The first 5 rows are patterns. Each new row is the sum of 2 different patterns, raised or lowered, with some noise. Before adding, each is slid sideways (what falls off one end comes back at the other) and multiplied by a number that may be negative. Names go in the order of the patterns.
In the rows, 128 means zero.
Known rows, each followed by the names of its patterns:
[125 100  94 159 119 139 134 140 132 114 124 162 128 108 149  98 114 109
 157 133 151 158 107 144 102 130 102 109 119 156 139 132 128 134 140 108
 107 115 153 144 146 104 101 100  94 150 125] : vese
[124 139 159 127 152 106 105 159 157 158 133 147 119 160 123  98 154 142
 156 151 130 148 154 135 146 110  95 115 150 124 128 108 146 116 151 157
 119 143  98 122  94 148 138 163 140 124 126] : fesug
[155 143 162 146 148 135 150 152  96 116 162 147 101 105 122 140 158  97
 146 118 104 116 112  94 100 100 155 161 128 124 147 163  93 148 104 149
 129 149 140 130 123 153 161 118 140 136 109] : Keku
[132 141 111  99 123 102 134 154 114 157 164 163  92 129 145 133 105 150
 117 122 122 156  92 149 132 145 130 120 134 106 101  93 157 116 147 135
 146 136 108 163 123 135  94  99  94 123 137] : Dud
[157 122 118  95 100  95 126 146 140 145 156 164 113 156 164 145 115 111
  96 121 101 144 133 100  99 155 121 121 151 103 160 120 163 104 162  97
 142 140 114 107  99 125 114 121 158 152 139] : libaf

New rows, each followed by the names of its patterns:
[131 174 184 153 150 164 173 179 151 167 146 144 143 135 198 170 165 123
 142 130 160 139 165 152 130 121 146 114 154 154 144 147 129 147 147 182
 107 169 164 144 141 141 141 153 133 147 168] : fesug Keku
[181 122 131 122 162 153 166 124 119 162 143 147 141 177 155 140 170 129
 191 148 174 179 157 167 207 179 166 152 111 149 148 163 134 202 164 162
 153 138 143 131 143 155 158 139 167 147 156] : vese Keku
[134  97 107 104 129 170 177 134 121 144 150 114 164 114 163 128 133 148
 116 106 130 178 122 131 134 129 139 148 163 149 130 158 136 148  95 121
 162 144 122 130 147 123 162  96 142 111 107] : Keku Dud
[180 155 154 172 181 183 161 146 172 157 148 154 193 139 176 152 151 161
 141 163 148 158 128 179 149 152 177 156 165 145 157 153 146 139 143 165
 170 148 164 188 187 165 147 141 169 139 151] : Keku libaf
[141 119 176 147 176 183 177 164 167 166 163 122 115 161 142 123 123 183
 149 184 143 166 132 143 166 171 123 135 164 135 160 149 140 127 144 124
 156 142 133 146 184 175 133 147 175 154 146] : Keku libaf
[182 183 180 189 136 153 196 188 133 152 163 157 192 128 177 139 160 138
 169 135 139 154 189 196 164 167 177 167 129 168 133 178 168 191 183 180
 161 168 176 148 156 150 159 164 152 173 180] : Keku libaf
[ 43 101 134 118 100 145 125  83 125 159  88 108  91  87  98  72 122  89
  56  47 152  87 113 130  96 139  80 163  76 139  46  93  85  85  92  80
 110  75  72 126 102 119 151  86 118 102 107] : Dud libaf
[140 136 216 120 144 120 138 165 138 160 180 180 145 196 150 136 144 150
 193 111 173 135 169 194 181 186 155 179 131 168 161 155 188 154 134 163
 106 124 105 211 174 120 130 158 134 155 172] : fesug Dud
[117  96 115 115  89  85 127 104  72  90  91 119 121  96 104  88  72  88
  92  80  86  79 105 120  91 106 121 110  67 100  84 106 105 101 110 115
  87 110 109  84 107  98  78 116 102 129 126] : fesug Keku
[130  81 154 107 156 100 139  88 118 125  90  84  82 119 102 108 143 139
 128 135  99  98  89  91  87 103 121 115 117 148 148  97 131 136 141  96
 101  83 109  87 123 117  96  84 132 114  96] : vese libaf
[130 158 158 150 131 141 146 144 165 174 119 124 127 154 128 148 131 154
 177 140 131 125 121 146 129 129 141 129 183 188 152 128 168 165 174 135
 154 148 121 168 152 186 167 198 149 158 113] : fesug Keku
[ 75 124  80 116 129 124  95 127 108 115  68  68 107  83  85  67 140  97
 132  85  92  79  83 104 115  80  85 101  76  97  97  59  70  88  83  73
  90  92  69 126 109  75  69 134 104 100  79] : Keku Dud
[106 105  86 106 119 101  86 103  81 139 143 144 116  86 115 109 116 143
  73 109  91 111  77 109 118 115  77 100 123  76 116  99 134  74 110  88
  88 126  81 142 100 129 105  97  64  93 105] : vese Dud
[148 116 113  92 149 108 109 118 146 183 184 134 160 148 156 178 168 104
 174 143 132 184 124 164 134 188 132 162 114 136 164 156 154 171 150 169
 106 124 125 113 151 161 164 154 185 142 125] : Keku libaf
[101  89  91  81  97 101 149 157  44  85  56  92  67 103  92  72 135  70
 121 103 113 106  76  73  84 102 147 137 139  75  81 115  93  51  80 115
  75  93  83 152  87 144  89  98  43 124  85] : fesug Dud
[106 168 167 136 194 165 174  97 141 154 154 118 155 169 158 125 163 143
 190 163 161 133 171 146 142 147 132 191 167 192 180 150 138 137 189 135
 133 151 114 142 135 161 142 156 138 132 131] : Keku Dud
[128 139 134 129 153 142 159 124 142 131 136 116 132 138 125 140 146 128
 150 138 132 132 129 137 123 119 127 152 134 134 131 135 146 135 158 145
 128 122 124 129 145 127 139 135 125 118 129] : vese Dud
[110 133 117 153 150 172 137 150  95 120 135 124 115 110 122  96 127 144
 174 162 137 104 100  99  93 110 107 155 170 129 149 146 101 159 153 131
 116 104 117 153 119 132 142 108 122 145 137] : fesug libaf
[125 136 134 131 109 110 111 131 117 115 147 131 129  97 109 106 139 136
 135 161 116 117 122 155 157 108 127 106 134 111 127 145 133 109 140 150
 123 134 123 139 108 116  99 120 133 126 137] : vese Keku
[ 88 185 121 139 154 163 163 131 147 168 115 105 144  94 134 133 186 164
 181 163 109 142 106 118  92 136 110 131 133 151 151 168 151 145 111 125
 179 174 131 127 124 101 133 130 143 109 137] : vese libaf
[ 98  53 101 135 134 125 106 111 103 105 133 125 127  71  97 116 124 121
 129 126 111 155  87  87 113 120 115 115 103 143 137 114 123  92  81  78
 112  93 122  97 135  77 109 113  74 134  75] : vese fesug
[106 121 120  82 107 101 113  95  91 110  96  93  61  94 132 129  77  93
  81 102 134  88  94  92  78  71  97  49  77  52 131 101 114  83 103 131
  79 129  78 120 100  95  91  91  74 119 129] : Keku libaf
[171 151 159 129 170 178 205 138 163 180 134 155 118 104 107 128 195 196
 172 143 156 191 105 186 158 170 187 211 201 134 158 201 197 132 191 161
 137 182 197 166 196 184 182 184 178 135 132] : Keku Dud
[136 181 145 132 123 117 131 145 144 153 146 140 104 131 117 135 152 159
 153 112 152 123 138 144 101  88 116 143 147 170 134 146 154 105 113  91
  91 149  98  86 120 133 169 196 158 140 131] : fesug libaf
[104  89 124  92 122 134 118 129 127 116 131  82  77  96 126  97  83 127
 106 114 101 111  99  91 122 104  93  83 113 105 102 129 104 114  78 103
  90 104  90  91 135 102  93  95 137 133 126] : Keku Dud
[132 168 130 168 152 197 146 154 109 128 141 135 171 143 126 139 114 190
 168 133 131 133 152 130 160 145 159 169 144 125 122 122 167 138 145 163
 126 177 169 166 120 146 149 187 144 167 133] : vese fesug
[ 89 123  97  84 106 138 110 113  80  71  91  99  78  86  95 122  97  97
 100  67  83  85  88  63  92  79 147  99 101  98  99 107 111  90 140  75
  61 136  99 111  86 131  89 139 112  55 128] : vese fesug
[120 106 131 123 127  71 100  59  73  87 124 106  85  75 117  71 128 124
  80  64  98  87  85 101  76 112 124  94 106  99  70 108  77  78  87  84
 128 110 117  80 124 118 137  91 107  82  73] : fesug Dud
[115  94  82  88  95  69  85  73  80 111  87 103  95 101  94  75  76  81
  70  83 117  84  65  86 100 112 102 103  97  72  95 101 123  83 113  88
  77  90  71  99  76 108  71  96  86  76 112] : fesug libaf
[152 155 153 154 153 160 147 189 180 144 161 166 174 155 166 153 193 160
 167 176 169 177 192 178 187 141 139 175 177 165 147 189 151 188 151 155
 163 163 173 176 152 156 178 161 167 167 139] : fesug Keku
[ 74  98  87  94  79  88 102  96 113  92  98  89  85  95 105  89  87 101
  93 104  96 101 101 108 117  84 109  79  89  91  85 105 112 114  92  95
  89  99  91  90  95 105  93 106  81  96  94] : vese fesug
[123  91 105 167 131 105 107  93  90  85 102 137  58  89 113 135 133 160
  96  91  80  87 113 136  99 118 132  97  99  69 100  98 153 101  72 134
 119 100 142 129 131 114 170 116  87  69 110] : Keku Dud
[101  81 116 118  92  75 133 102  91 133  87 145 104 142  85 141  85 107
 110 103  92  67  92  89 100 142 116 120 126  89  90  68  66  64  92 130
 127 119 128 144 102 117 143 111  99  90  81] : Keku libaf
[171 150 161 148 135 145 160 154 160 137 130 145 154 150 156 134 151 128
 149 162 126 158 124 129 109 167 148 166 160 131 153 136 163 157 154 149
 132 130 160 157 154 146 151 133 176 147 126] : fesug libaf
[137  96 100 130  94  79  90 129 107 109 132  84 111  81 114  70  96  97
 128 112 101 105  99  99  75  98  89 127 117 123  88  75  94  76 120  86
  88  70  77 128  97 117 100 100 104  82 102] : vese Dud
[113 111  97 125 115 125 109 110 108 112 112 112 116  89  78 118  83 102
 125 111 143 154 143 104 108 124 132 114 117 112 114 100 145  74 133 100
 138 100 126 111  96 104 101 148 108 135 123] : Dud libaf
[177 165 171 116 164 157 188 129 145 148 157 187 105 148 113 152 130 153
 124 141 131 162 215 149 153 144 163  89 168 136 177 163 159 140 151 126
 183 209 132 189 189 163 149 168 200 175 154] : Keku Dud
[156 132 144 140 136 153 132 194 170 142 171 190 204 130 185 130 194 154
 154 182 167 170 192 185 160 183 168 153 168 149 176 186 171 162 161 187
 123 160 202 167 143 119 148 144 193 138 193] : fesug Keku
[137 157 145 155 112 139 106 169 107 162 132 127 171 185 182 138 162 155
 134 117 146 110 138 163 170 189 180 170 121 131 114 117 119 161 127 110
 117 162 148 189 167 154 117 126 170 163 128] : fesug libaf
[171 155 143 106 126 159 158 173 139 195 185 148 188 141 149 147 171 166
 152 141 194 203 157 142 148 123 201 193 210 203 153 164 177 201 157 119
 194 162 125 125 146 177 185  99 170 164 116] : vese Keku
[147 168 122 149 162 178 109 140 145 152 116 166 143 132 141 150 108 141
 151 159 156 137 143 122 116 115 176 130 166 136 144 160 136 181 138 153
 108 131 110 122 159 150 162 136 117 143 129] : fesug Dud
[163 137 118 171 141 152 148 196 181 164 197 159 179 123 147 114 134 130
 189 168 140 136 177 161 132 151 128 198 163 193 118 152 110 134 181 143
 139 112 124 172 142 183 174 172 177 139 145] : vese libaf
[159 150 170 131 164 142 125 137 155 126 119 140 148 161 137 159 161 181
 141 148 140 147 149 148 145 143 159 167 170 140 158 157 126 153 149 182
 166 169 139 146 147 110 152 165 156 115 115] : vese Keku
[138 121 104 115 120 124 121 148 136 109 139 112 133 125  97 118 115 110
 105 144 141 108  95 143 152 118 135 116 156  99 129 128 117 148 138 157
 142 124 117 131 113 108 102 147 111 134 124] : vese Keku
[ 77 122  84  73 104 101 125  95 100 106 129 114 125  87  72  86 105 103
 110  86 122  85  99 121  76  89  60 109  73 100 101 131  94  98  98  96
  90 133  86 110  75  82 120 111 127 112 126] : fesug Dud
[153 197 117 165 174 143 184 148 177 142 154 101 178 142 129 139 194 164
 172 150 156 113 123 140 130 140 138 188 168 174 165 118 132 115 116 109
 160 113 105 159 170 143 165 176 189 143 139] : Keku libaf
[156 116 155 116 170 111 163 131 128 160 172 167 158 170 164 108 125 143
 123 143 162 170 167 173 158 118 142 133 128 115 156 123 108 121 144 168
 168 156 170 138 144 163 182 122 154 141 117] : Dud libaf
[153 141 149 150 139 155 162 142  88 146 165 152 130 100 155 143 190  93
 178 107 125 134 114  91  92 111 154 165 159 152 163 191 101 149  94 138
 117 157 163 148 145 180 194 119 170 171 131] : Keku libaf
[128 135 113 150 111  88 143 149 164 147 127 151 162 120 150 102 102 114
 153 127 128 106 151 126 145 156 120 132 107 125 105 151 143 162 145 131
 115 117 145 161 117 142 103 108 166 145 161] : fesug Keku
[101  94  94 131 109 114  86  80 126 116 119 124 124 123 106 105 151 111
 102 119  82  92  97 140 118 135 131  89 124  86 118 102  96 115 146 135
 104 114 125 125  91 105 103 130 125 137  85] : vese Dud
[151 172 192 150 172 149 132 167 148 180 148 194 121 184 148 165 188 158
 186 156 166 159 134 150 151 118 164 177 171 198 190 172 128 147 133 121
 144 161 152 130 160 179 176 167 158 177 147] : vese libaf
[ 78 106  64 102  76  75  91  79  78  70  60 100 143 118  86  76  72  91
  50 121  69  64  79  53 145  91 133  79  93  64  70  95 121  97  68  81
  71  60  96 137  68  85  90  73  87  82  65] : vese fesug
[ 59  91  85  96  86  89 115 101  93  95 113 109  73  95 116  82  95  90
  79  68  94  93 112  99 107  88 113  92  96  85  86  74  99  95  81  96
 102 117  95  98  87 100  96  97  66  60  83] : vese libaf
[157  98 128 131 120 116 169 138 149 141 134 130 121 140 138 139 121 126
  96 118 128 137 170 110 153 119 157 175 178 122 132 136 109 163 138 143
 133 143  93 165 102  98 116 176 151 122 139] : Dud libaf
[172 171 158 189 171 118 181 167 202 156 181 142 150 182 111 165 190 198
 112 124 120 154 185 125 173 134 105 142 118 138 144 102 157 161 150 135
 177 163 122 195 110 162 132 155 162 140 129] : fesug Keku
[130 121 128 130 147 133 115 163 158 115 146 165 165 135 133 115 148 142
 143 168 150 163 173 163 147 123 124 143 143 127 131 173 137 148 124 135
 142 148 155 161 120 126 151 148 154 142 133] : vese Keku
[136 146 151 152 158 122 132 152 158 117 128 149 125 143 125 148 112 136
 135 157 139 138 147 128 133 144 133 145 123 142 126 123 134 114 140 129
 138 128 146 150 152 123 128 158 132 132 169] : Keku Dud
[161 146 164 155 162 143 106 120 177 167 134 139 123 149 163 130 170 115
 126 123 124 107 116 125 160 145 138 146 142 181 119 164 106 151 128 138
 159 133 150 156 177 142 152 131 119 156 149] : vese Keku
